The first 7 rows are patterns. Each new row is the sum of 2 different patterns, raised or lowered, with some noise. Before adding, each is slid sideways (what falls off one end comes back at the other) and multiplied by a number that may be negative. Names go in the order of the patterns.
Known rows, each followed by the names of its patterns:
[+0.62 +1.02 -0.65 +1.42 +0.88 +0.71 +1.13 +0.38 +1.83 +1.18 +1.08 +1.68 -0.94 +1.63 -0.65 -1.48 +0.15 +1.57 +1.21 -1.72 +1.21 -2.02 -0.75 -1.17 +0.88 -0.34 -0.79 +0.54 -1.03]
q_451
[-0.30 -0.37 +0.98 +1.50 -1.14 -1.43 -0.78 -1.29 +1.20 -1.46 -1.61 -0.99 +1.83 +1.24 +1.15 +0.21 -1.19 -2.01 +0.45 -2.06 +1.30 +1.88 +1.54 -0.20 +0.65 +0.25 +0.93 -1.17 -0.69]
q_164
[-0.38 +0.02 +0.48 -1.74 -0.68 -1.80 +0.43 +0.65 -0.80 +1.85 -0.67 +0.38 +0.45 +0.61 -1.19 -1.94 +1.74 +0.32 -1.98 -1.87 +0.25 -1.36 -1.94 +0.82 -1.07 -1.78 -1.99 -1.79 -1.04]
q_605
[-0.93 +1.02 -0.92 +1.89 +0.64 -0.90 -1.72 +0.80 +0.68 -1.55 +1.92 -1.24 +1.62 -0.09 +1.40 +1.34 -0.38 -1.07 +0.71 -1.95 +1.94 -2.00 +1.58 -1.09 +2.04 +0.87 -0.23 -0.34 +0.99]
q_247
[+1.86 -1.66 -0.85 +0.25 -0.07 -0.88 +1.35 -0.17 +0.19 -1.29 +0.86 +1.00 -0.15 +0.10 -0.45 -0.97 -2.01 +1.18 -1.64 +1.23 -1.27 -1.70 +0.01 -2.01 -1.21 +1.09 -0.58 +0.42 +0.69]
q_53
[+0.44 -1.21 +1.98 +1.23 +1.44 -0.88 +1.46 +0.32 -0.01 -0.25 -0.24 +1.69 +1.07 +1.78 +1.46 -0.58 -0.87 +0.24 -0.65 -0.75 -0.62 -0.74 -0.38 +0.46 +0.85 -1.49 +0.69 -1.50 +0.49]
q_593
[+0.59 -1.49 +1.05 +1.40 +1.08 -0.57 +1.52 +1.13 +2.00 +1.06 +0.61 +1.39 -0.86 +0.69 -1.11 -2.02 -0.55 +0.26 +1.76 -0.97 +0.30 -0.87 -0.79 -1.33 +0.35 +1.67 +0.85 +1.34 +1.65]
q_907

New rows, each followed by the names of its patterns:
[-2.04 +0.53 +1.26 -0.16 -0.64 -2.13 -0.86 -2.25 +1.44 -0.96 +1.80 -1.89 -3.31 -1.19 -4.37 -3.88 -2.98 +1.00 -3.48 -2.95 -2.11 -0.31 -2.08 -3.94 -4.00 -4.06 -3.39 -1.65 +0.73]
q_593 q_907
[+2.69 +1.59 -3.31 -0.74 -2.70 -1.04 +0.19 +2.54 -0.66 +1.22 -0.89 -2.62 -1.13 +0.80 -0.97 +0.70 -0.51 +1.32 +1.51 +0.70 +1.73 -0.23 -0.73 +2.14 +0.95 +1.85 +0.80 -2.84 +1.12]
q_451 q_164
[-0.03 -1.38 -0.86 -2.70 -3.56 -0.89 -1.91 +0.65 -2.66 -1.43 -1.41 -3.67 -3.31 -2.40 +0.47 -2.08 -0.93 -0.51 -0.80 -2.46 -1.96 -1.62 -1.96 -2.39 -0.36 -0.36 -0.48 -0.11 -0.50]
q_593 q_907
[+1.37 -0.86 +0.82 -0.90 -1.76 -3.30 -0.01 -0.42 -0.76 -2.29 +0.67 +0.24 +0.59 -0.03 -1.36 -1.13 -1.42 -0.16 -1.74 -2.64 -2.63 -0.17 +1.15 -1.61 -1.92 -2.62 -2.64 -2.60 -0.05]
q_164 q_907
[+1.09 +0.39 -1.79 +2.19 -0.18 +2.65 +0.29 -0.21 +1.67 -2.11 -0.35 -0.45 -2.31 -0.18 +0.89 +2.69 -1.99 -0.14 -0.65 -0.97 -2.20 +1.18 +1.70 +0.94 +0.41 +2.19 +1.10 -1.34 +1.05]
q_53 q_907
[-1.48 -0.72 -2.24 -1.87 -1.74 -0.43 +0.32 -2.07 -1.61 -0.20 -3.41 -2.06 -2.06 -0.07 -3.04 -2.07 -1.19 -1.31 -1.05 -1.54 -0.71 -2.80 -0.88 -1.64 +0.17 -0.60 -0.87 +0.26 -0.29]
q_53 q_593
[+4.28 +2.40 +1.51 +1.50 +4.10 +3.91 +1.56 +2.69 +1.35 +2.41 +2.38 +3.68 +2.42 +2.68 +2.11 +1.55 +2.33 +1.91 +1.43 +3.82 +4.09 +2.31 +3.27 +1.59 +3.11 +2.16 +3.30 +4.66 +2.00]
q_451 q_907
[+1.86 +0.08 +1.29 -0.43 +1.04 +0.53 -1.18 +0.79 -0.28 +0.57 +0.20 -1.46 +1.12 -0.63 -0.90 +0.00 +0.51 +0.80 -0.25 +2.33 -1.53 +0.76 +0.55 +1.24 +0.65 +0.94 -0.08 +0.75 -1.61]
q_247 q_53
[+1.28 -1.49 +0.70 +1.33 -0.32 -2.42 +2.15 +2.31 +2.18 +2.10 -1.02 +2.50 +0.36 +1.56 -2.91 -3.76 -2.07 -0.04 +2.47 +0.85 -0.27 +0.76 -2.31 -3.66 -1.91 +1.38 +0.03 +0.71 +0.20]
q_164 q_907
[-0.21 -1.72 -2.29 -0.05 +0.94 -0.03 -1.44 +1.28 +0.32 -0.92 -0.43 +1.12 +0.59 +0.80 +2.04 +2.60 +1.32 -1.25 +0.66 +0.49 +0.17 +0.64 +1.22 +1.91 +0.92 -0.20 +0.50 -0.82 -0.58]
q_605 q_907
[-0.48 +0.37 -1.28 +2.14 -1.24 +3.42 +0.61 -0.24 +1.46 -1.40 -0.69 +3.17 +1.84 +1.97 +2.48 +1.80 +0.61 +2.05 +2.13 -0.05 -0.70 +2.05 +1.09 +2.16 +1.17 +1.36 +3.66 +0.08 -0.04]
q_164 q_53
[-0.02 +0.27 +0.04 +0.04 -1.64 +0.27 +0.91 +0.61 +1.16 -0.77 +2.11 +0.78 +1.49 -2.00 -0.34 -0.08 -0.42 +2.13 +2.27 -0.89 +1.80 -1.12 -2.01 -2.16 +0.83 +0.11 -0.26 -0.69 +1.46]
q_164 q_53
[+3.04 +1.85 +2.03 +2.72 +2.84 +3.95 +0.93 +3.91 +4.17 +3.60 +4.34 +3.67 +4.28 +2.84 +2.84 +3.10 +1.53 +3.13 +3.71 +3.08 +2.93 +2.03 +0.24 +1.85 +2.71 +4.01 +1.94 +3.99 +1.60]
q_451 q_907
[-2.09 -0.17 +0.41 -0.92 -1.32 -0.15 +0.85 +0.28 -0.73 -0.58 +0.04 -1.20 +0.28 -1.03 -3.30 -0.64 -1.45 +1.23 -0.79 -0.70 -0.76 -0.90 -2.52 -0.61 +0.03 -0.49 -0.98 +1.10 -0.04]
q_53 q_907
[+3.76 +1.77 +2.57 +1.19 -0.04 +2.27 +0.90 +2.53 +2.87 +1.72 +2.26 +0.20 +0.74 +4.16 +1.89 +0.36 +1.84 +4.51 +2.61 +3.43 +3.52 +2.54 +1.96 +2.78 +0.50 +2.84 +3.45 +4.35 +2.32]
q_164 q_605
[-0.59 -0.79 +1.59 -2.21 +0.30 -3.06 +0.71 +0.87 -1.51 +1.40 +0.27 +0.22 -2.75 +1.84 -1.29 +0.67 -1.51 -2.07 +1.32 -0.57 +0.38 +1.52 -1.21 -1.30 +0.58 +0.46 -2.18 -1.25 -0.60]
q_53 q_593
[+1.52 +1.73 -0.83 -1.05 +0.87 +0.69 -0.83 +2.39 -2.53 +2.47 +0.46 -0.61 -1.33 -2.62 -2.19 +1.15 +0.66 +2.42 +0.35 +3.93 -2.28 -2.33 -1.11 -0.04 -1.12 +1.35 -0.83 +1.37 -0.41]
q_164 q_53
[-1.42 -0.32 +0.53 -1.64 -1.54 +0.72 -0.02 -1.13 +0.33 +0.74 -1.06 +0.34 +1.38 +2.11 +1.41 +0.15 -0.81 -0.19 -0.85 +1.86 +0.50 +1.56 -1.18 -2.52 -0.01 -2.89 -1.16 -1.10 -0.23]
q_605 q_907
[+2.64 +0.17 +1.80 +0.05 -0.86 +1.63 -2.34 -2.32 -1.50 +1.17 -0.41 -0.71 +0.20 +0.05 -0.32 -2.07 -0.84 -0.51 -0.59 +1.33 +1.93 +0.40 -0.08 +1.40 +1.55 +1.16 +0.28 +0.59 -0.24]
q_593 q_907
[+0.05 +0.70 +2.95 +1.05 +0.72 -0.14 +2.99 -0.22 +2.17 +0.60 +2.45 +1.50 -0.52 +1.13 +0.39 -1.23 +0.53 +1.75 -0.50 -1.39 +0.82 +2.16 -0.71 +0.27 -0.33 -0.90 +0.75 -0.67 +2.29]
q_53 q_907
[+0.82 +2.69 +0.45 +3.37 +2.18 +2.02 +0.20 +2.03 +2.51 +1.04 +2.17 +1.06 +0.36 +0.75 +1.26 +0.23 +1.73 -0.19 +0.35 +0.35 -0.23 -0.07 +1.17 +1.78 +0.77 +2.27 +3.38 +0.56 +0.17]
q_451 q_53
[-1.71 -2.65 -2.51 -3.50 -2.64 -4.43 -2.43 -1.17 -1.22 -2.47 -2.44 -0.69 -2.97 -0.99 -3.63 -3.16 -2.56 -3.42 -1.23 -1.82 -3.25 -0.23 -4.63 -1.45 -4.02 -1.08 -4.26 -2.95 -2.31]
q_247 q_593
[-1.60 +2.43 -0.55 +2.83 +1.33 +0.57 -0.25 +0.10 +3.32 +1.08 +5.33 +0.42 +3.69 -0.86 +2.60 +3.45 +0.54 +3.70 +2.35 -0.65 +2.26 -0.61 +0.06 -1.53 +1.75 +1.75 -0.41 +0.23 +1.19]
q_451 q_53
[-1.18 -2.10 -1.39 -0.52 -0.16 -0.95 -0.69 -1.74 -1.50 -2.55 -0.76 +0.70 -1.77 -0.23 -1.65 -0.05 -1.24 -0.78 -2.33 -2.27 +0.09 -1.20 -1.27 -1.94 +0.07 -0.10 -1.54 -0.26 -2.09]
q_605 q_907
[-0.42 +0.14 -0.12 -0.64 +0.27 -2.10 -0.64 -0.08 -1.32 +1.94 -1.05 -0.76 -0.30 +1.66 -0.23 -0.66 +1.50 -0.24 -2.46 -0.63 -1.09 -0.11 -0.18 +1.18 -0.97 -0.45 -1.07 -0.60 -1.40]
q_164 q_605
[+2.18 +1.00 -0.74 -2.47 +0.42 -0.28 +1.37 -1.19 -1.61 -1.51 +0.29 +2.32 +0.01 +1.36 -1.80 -2.59 +0.80 -3.47 +0.63 +2.68 +1.32 +0.35 +1.54 +1.86 -0.13 -1.53 -0.36 -0.23 -1.02]
q_164 q_53
[+0.57 +1.43 +0.98 +0.79 +0.52 +0.42 +1.04 +0.42 +0.50 +2.40 -0.22 +2.11 -0.05 +1.01 +2.54 -0.53 +1.80 -0.23 +2.23 +0.93 +1.22 +0.48 +0.35 +2.58 +0.58 -0.69 -1.10 +0.44 +0.56]
q_605 q_593
[-1.60 +1.08 -0.85 -0.73 -0.97 +0.89 -0.76 -0.32 +1.38 +0.19 +0.10 +1.82 -1.02 +2.33 +1.29 +0.38 +2.96 +1.34 +3.13 +0.98 +2.19 +2.05 -0.01 +1.64 -0.52 +0.44 +1.51 +3.72 +2.83]
q_451 q_593
[+1.42 +1.45 +3.93 +0.79 +3.47 +0.14 +3.32 -1.39 +0.98 +0.45 -0.51 -0.28 +2.32 +1.28 +1.37 -0.61 -0.07 +1.29 +1.50 +0.86 +1.88 +2.75 +0.12 +3.54 -0.12 +0.04 +0.31 +0.99 +1.99]
q_247 q_907
[-2.06 -1.99 -2.21 -1.17 -4.19 -0.92 -2.78 -4.12 -4.99 -0.93 -1.91 -4.51 -1.77 -3.16 -2.63 -2.72 -2.16 -1.20 -3.52 -4.19 -2.41 -4.60 -1.22 -3.73 -0.34 -4.37 -0.48 -3.03 -2.06]
q_247 q_53
[-0.15 +0.23 -0.03 +1.05 +0.21 -0.65 -1.16 -1.42 +0.49 +0.49 +2.30 +0.34 +1.35 +0.06 -0.79 -0.66 +0.94 +0.20 +0.94 +0.42 +1.40 +1.47 -0.12 +1.23 -0.87 -1.75 +1.12 +2.09 +1.55]
q_451 q_164
[-1.73 +0.28 +3.53 +0.11 +2.87 -0.48 +0.44 -1.18 -1.39 +2.39 +2.02 +1.02 +1.83 -2.29 +2.95 -3.07 +1.94 -1.98 -1.07 -0.15 +1.78 +1.33 -0.60 -1.12 +3.13 +0.22 -0.41 +2.16 +3.67]
q_605 q_247
[+0.65 +0.74 -0.40 -2.05 -1.64 +0.49 -1.11 -0.11 -0.23 -0.44 -2.40 -1.11 -2.26 -1.07 -3.18 -2.18 +0.02 -2.81 -2.39 -0.89 -0.58 -1.87 -1.14 -0.92 -2.64 -2.15 -1.64 -0.22 -2.02]
q_53 q_907
[-2.45 -4.42 -2.26 -1.65 -3.43 +0.99 -3.54 -0.81 +0.57 -0.99 -3.77 -4.51 +1.48 -2.21 -2.05 -2.50 -0.42 -2.93 -2.94 +0.03 -2.63 -2.29 -3.67 -3.94 -1.66 -3.28 -2.09 -1.73 -4.14]
q_451 q_605
[+1.73 +2.14 +1.52 +2.06 +2.36 +2.05 +2.73 +2.21 +2.09 +2.38 +0.73 +0.44 +0.29 +0.23 +2.19 +0.25 +0.95 +1.44 +1.73 +3.68 +1.36 +2.07 +1.17 -0.95 +3.86 +0.90 +3.81 +2.66 +3.60]
q_164 q_593
[-0.72 -0.11 +0.12 -0.66 -0.41 -1.29 -1.40 -0.76 +0.53 +0.70 -0.34 -0.90 -0.90 -1.68 -0.53 +0.82 -0.53 +0.56 +0.53 -2.06 +0.25 -0.14 -1.67 -1.09 +1.25 -0.01 -0.30 -0.23 +0.92]
q_451 q_53
[+0.79 -1.26 -1.05 +0.10 +2.22 -0.41 +1.40 -1.13 -0.14 -0.23 -0.13 +0.11 +1.57 -0.10 +1.23 -0.62 -0.25 -1.49 +1.61 -0.25 -0.92 -0.52 +0.21 -0.82 +0.84 -1.39 -0.29 -1.42 -2.01]
q_164 q_53
[+1.92 +1.54 -0.38 +1.60 -0.45 +1.15 +1.52 +1.25 +1.40 +0.16 +2.02 +1.35 +1.15 +3.19 +1.89 +2.88 +1.28 +2.86 +2.71 +1.71 +2.35 +1.92 +3.66 +3.36 +2.18 +3.72 +0.63 -0.11 +1.77]
q_451 q_593
[+2.53 +1.18 +2.94 +0.24 +0.25 -0.18 +0.05 +0.11 -0.48 +0.25 -0.17 -0.09 +1.22 -2.12 +0.14 -1.66 +0.04 +0.50 -1.79 +0.90 +0.79 +0.17 +0.17 +0.46 +0.86 +1.43 -0.09 -0.84 +0.58]
q_451 q_593
[+2.49 -0.31 +1.58 -0.19 +1.02 +3.22 -2.79 -0.70 +0.57 +2.76 -1.03 +1.32 +1.89 +0.23 +1.66 +0.38 +0.79 +0.63 -0.04 +1.27 +1.03 -0.17 +2.16 +1.79 +2.70 +1.14 +0.67 +0.55 -1.93]
q_605 q_593
[-0.80 +1.68 +0.93 +1.17 -0.71 +0.34 +0.45 -0.96 +0.26 +0.25 -0.44 +2.14 -1.39 +2.97 -0.50 +2.58 +0.67 +0.41 +0.80 +0.28 +0.50 +1.67 +0.80 +2.07 +0.38 +0.16 +0.77 +1.76 -0.11]
q_247 q_907
[+1.14 +0.51 +0.79 +0.56 +1.46 +0.25 +1.33 +2.51 -1.11 -0.09 -0.81 -1.87 +0.64 -0.56 +0.29 -0.55 +1.87 +0.31 +0.34 -0.38 -0.40 +0.08 +1.39 -0.17 +2.32 +1.86 +0.38 +0.91 +1.66]
q_164 q_907
[+2.30 +0.75 +2.56 +0.70 +2.10 +0.62 +1.30 +0.87 +1.43 +2.72 +1.98 +3.02 +1.25 +0.53 -0.69 -0.28 -0.43 -0.03 +0.91 -0.71 +0.41 +0.57 +0.86 -1.36 +1.18 -0.02 +1.28 +1.70 +0.28]
q_593 q_907
[-0.81 +1.10 +0.84 -1.93 +0.48 -1.04 -1.37 -2.25 +0.08 +0.49 -1.84 -2.16 -0.36 -1.56 -0.36 -2.44 +0.39 -3.35 -2.78 -1.69 -0.99 -0.67 -0.68 +1.07 -3.21 +0.66 -1.67 -0.20 +0.84]
q_451 q_53
[-0.12 +2.08 -1.03 +0.39 +3.10 +1.46 -0.25 +1.68 +1.25 +1.45 -0.66 -0.03 +1.88 +2.87 +0.11 +1.67 +2.36 +0.88 +4.24 +0.71 +1.60 -0.47 +1.18 +1.79 +3.34 +1.64 +3.99 -0.18 +2.27]
q_247 q_907
[-0.69 -2.16 -3.29 -0.03 -1.45 -3.15 -1.24 -2.97 -1.03 -1.19 -0.62 +0.00 -2.38 -2.38 -1.73 -1.74 +0.12 -2.70 +1.07 -2.26 +0.46 -0.08 -0.93 -2.07 -1.85 -0.52 -0.29 -2.85 -1.45]
q_605 q_247
[-0.63 -0.15 -3.30 -3.88 -3.37 -1.62 -1.88 -1.15 -1.31 -1.61 -0.94 -1.93 -0.07 -1.23 -2.22 +1.29 -0.21 +0.30 +0.69 -1.35 -0.31 -1.16 +1.06 -1.74 -3.30 -3.32 -0.83 -0.82 -0.77]
q_164 q_605
[+1.98 +0.89 -0.09 +1.54 +0.78 -1.36 +1.33 +0.16 +1.83 +1.48 +0.37 +0.89 +0.32 -2.76 +1.24 -2.27 +1.17 -2.23 +2.43 +0.99 -0.27 +0.10 +1.52 +1.08 +0.37 +0.56 +2.15 -1.63 +2.20]
q_605 q_247
[-2.35 -2.13 -2.12 +0.43 -3.68 +0.13 -3.49 -1.76 -0.73 -3.50 +0.24 +0.01 -0.34 -1.85 +0.75 +0.24 -2.37 -1.79 -1.33 +0.40 -0.90 +1.31 -0.10 -1.79 -2.74 -0.62 -1.23 -1.92 -1.84]
q_53 q_593
[-0.49 +0.91 -1.39 +1.06 -1.72 -2.37 +0.81 -0.56 -1.16 -1.46 +1.46 -1.03 -2.91 -0.17 -1.60 -3.14 -3.23 -2.89 -2.31 -1.34 -0.41 +0.66 -3.59 -0.56 -3.68 +0.08 +0.28 -2.59 +2.87]
q_605 q_593
[+0.22 -2.30 +0.09 -1.42 +0.04 -0.15 -1.09 -1.75 +0.94 -2.01 +0.91 +0.09 +0.92 -1.00 -1.59 -0.25 -0.69 +1.31 -0.65 +1.79 -1.90 +1.16 +0.26 +0.37 +1.08 -1.00 -1.86 +0.75 -2.80]
q_451 q_247
[+1.06 +0.76 -0.12 +1.69 +3.06 +0.51 +0.31 +1.92 +0.22 +1.60 +0.07 +2.87 -0.88 -0.55 +0.41 +1.03 +0.97 +1.47 +3.35 -0.53 +2.91 +0.59 +1.72 +3.62 +1.57 +2.99 +2.81 +0.16 +2.47]
q_451 q_53
[+1.16 +0.82 +3.07 +0.08 +1.67 +3.11 +2.50 +1.28 +1.18 +2.45 -0.69 +0.27 +1.79 +2.68 +2.99 +0.87 +1.18 +0.25 -0.06 +1.23 +1.20 +3.30 +0.89 +1.17 +2.21 -0.23 +0.38 +0.81 +0.86]
q_605 q_907
[-1.37 -0.89 -1.14 -0.11 +1.25 +1.25 -1.30 +2.47 -2.06 -1.28 -2.00 -0.40 +0.25 -1.49 -2.10 -0.07 +0.61 -0.89 -0.25 -1.34 -1.71 +1.04 -0.16 -0.48 -0.02 -2.58 +1.35 +1.88 +0.31]
q_164 q_593
[+1.07 +2.32 +3.43 +4.02 +1.81 +1.74 +2.31 +1.73 +1.67 +2.24 +3.41 +1.18 +2.53 +1.15 +3.63 +0.75 +1.32 +1.53 +0.65 +1.22 +0.57 +3.65 +1.03 +2.96 +3.99 +3.23 +2.50 -0.33 +2.50]
q_593 q_907
[-4.47 -2.66 -4.38 -3.77 -1.58 -4.05 -2.71 -2.16 -2.02 -2.65 -3.97 -1.05 -0.35 -2.89 -2.45 -3.02 -0.18 -4.33 +0.50 -0.46 -0.86 -2.38 -2.15 -2.03 -4.00 -0.35 -3.71 -1.69 -2.26]
q_451 q_53
[+0.48 -1.67 +1.59 -1.27 +3.37 +2.23 +1.55 +1.00 +1.62 +1.67 +2.49 +1.26 -0.53 +1.81 -0.03 +2.54 +3.59 +0.00 +0.93 +1.44 -0.69 +2.43 -0.73 -0.58 -1.26 +3.86 +2.82 +1.86 +0.94]
q_164 q_53
[+0.86 +4.39 +0.73 +3.74 -0.90 +4.50 +3.91 +2.23 -0.95 +1.05 -0.52 +2.17 +1.66 +4.90 +1.27 +2.59 -1.26 -0.23 +0.25 +0.33 +2.34 +0.29 +1.98 +2.51 +3.35 +2.97 +1.69 -0.62 +0.62]
q_164 q_247
[-0.39 +0.74 +1.63 +1.26 +0.19 +1.93 +0.61 +1.67 +0.21 +0.12 +1.77 +0.25 +0.63 +0.00 -0.69 +0.64 +0.92 +2.02 -0.40 +0.34 +0.85 -0.41 +0.38 +0.52 +1.57 +1.76 -0.10 +1.13 +0.17]
q_593 q_907
[-1.40 -1.99 -1.13 +1.05 +0.93 +1.61 +0.79 -2.47 -0.98 -0.90 -1.28 +1.77 +0.92 +3.59 +0.81 +1.72 -0.21 +2.33 -0.42 -0.76 -0.39 -0.40 +2.66 +2.36 +0.72 +0.04 -0.95 -2.05 +1.19]
q_164 q_593
[+0.06 +0.10 +2.09 +0.72 +1.55 +0.36 +0.67 -2.03 +0.94 +2.68 +2.78 +0.85 -0.84 +3.33 +0.55 +2.39 -1.76 +0.09 -1.52 -0.61 +1.87 +3.45 -0.42 +3.85 -1.94 +1.10 -1.58 +1.64 -1.19]
q_164 q_247
[+2.31 -0.79 +1.30 -0.42 +1.12 +0.32 -0.82 +1.05 +0.58 +0.12 +1.31 -1.10 -1.10 -1.54 +0.29 +1.34 -1.53 -0.99 -0.09 +0.19 +0.71 +0.84 +1.20 -1.73 -2.23 -0.14 -1.35 +1.22 +2.03]
q_164 q_53
[+3.35 +2.97 +0.06 +3.01 +1.81 +0.17 -0.45 -0.69 -0.71 -1.81 +2.89 +2.76 -1.02 -0.91 +0.51 -2.28 +1.84 -1.06 -0.36 -1.46 +0.81 +1.30 +1.30 +1.01 +0.43 +0.46 -0.22 -0.24 +0.21]
q_164 q_53
[+0.22 +0.42 +1.44 -2.78 -2.22 -0.80 -1.23 -1.97 -0.08 -1.60 -1.16 -1.85 +0.28 -1.29 -0.95 -1.91 -1.19 -1.89 -3.28 +0.96 -1.23 +0.89 -2.53 -1.21 -1.08 -2.48 -1.88 -0.63 -0.49]
q_53 q_593
[+0.84 +1.01 +0.04 +0.64 +1.34 -0.26 +1.21 +0.01 -0.44 -0.41 -0.13 +0.26 -1.32 -1.46 -0.16 -0.97 +0.67 -1.15 +0.69 -1.41 -1.92 -1.41 -0.21 +0.84 +0.59 +1.32 +0.03 +0.81 -1.87]
q_53 q_907
[+1.24 +2.17 +1.27 +0.78 +1.33 -0.22 +1.01 -0.69 -1.12 +0.22 +0.28 +2.41 -0.65 +1.50 +1.26 +0.15 -1.02 +0.40 +3.26 +0.74 +2.92 +2.25 +1.79 -0.43 +1.50 +2.22 +0.83 +1.27 +1.29]
q_451 q_907
[+0.53 +1.12 +0.09 +0.78 +1.30 +1.65 +2.26 +2.06 +2.86 +1.78 +2.02 +0.44 +0.70 +3.39 +3.62 +3.29 +3.76 +1.48 +2.06 +3.85 +3.43 +1.37 +0.72 +1.83 +2.64 +4.26 +4.07 +1.92 +4.33]
q_164 q_907
[+2.20 +0.73 +0.13 +0.79 +1.39 +1.34 +1.21 +1.16 +2.55 +1.32 +2.65 +3.41 +1.00 +2.24 -1.39 +3.92 +2.75 +0.13 +1.95 +2.52 -0.52 +0.75 +1.67 +0.06 -1.27 +1.45 +0.60 +0.64 +0.77]
q_605 q_53
[+1.56 +1.24 -0.15 +1.75 -0.07 +1.03 -0.87 +1.05 +1.60 +1.56 -1.27 +1.10 -2.00 +1.52 -2.25 +2.11 +0.31 +2.60 +1.74 +1.13 +0.34 +0.40 +0.35 +2.15 +0.31 +1.78 +1.70 +0.62 +0.31]
q_247 q_907
[+0.84 -0.20 -0.90 +1.75 -0.61 +0.31 -1.18 +0.27 -1.55 -1.47 +0.25 +1.03 -0.13 +1.85 +1.23 -2.03 +0.62 -1.06 +0.25 +1.14 -0.60 +2.15 +1.26 -1.09 +0.41 -0.92 -1.45 -1.26 +1.93]
q_164 q_53
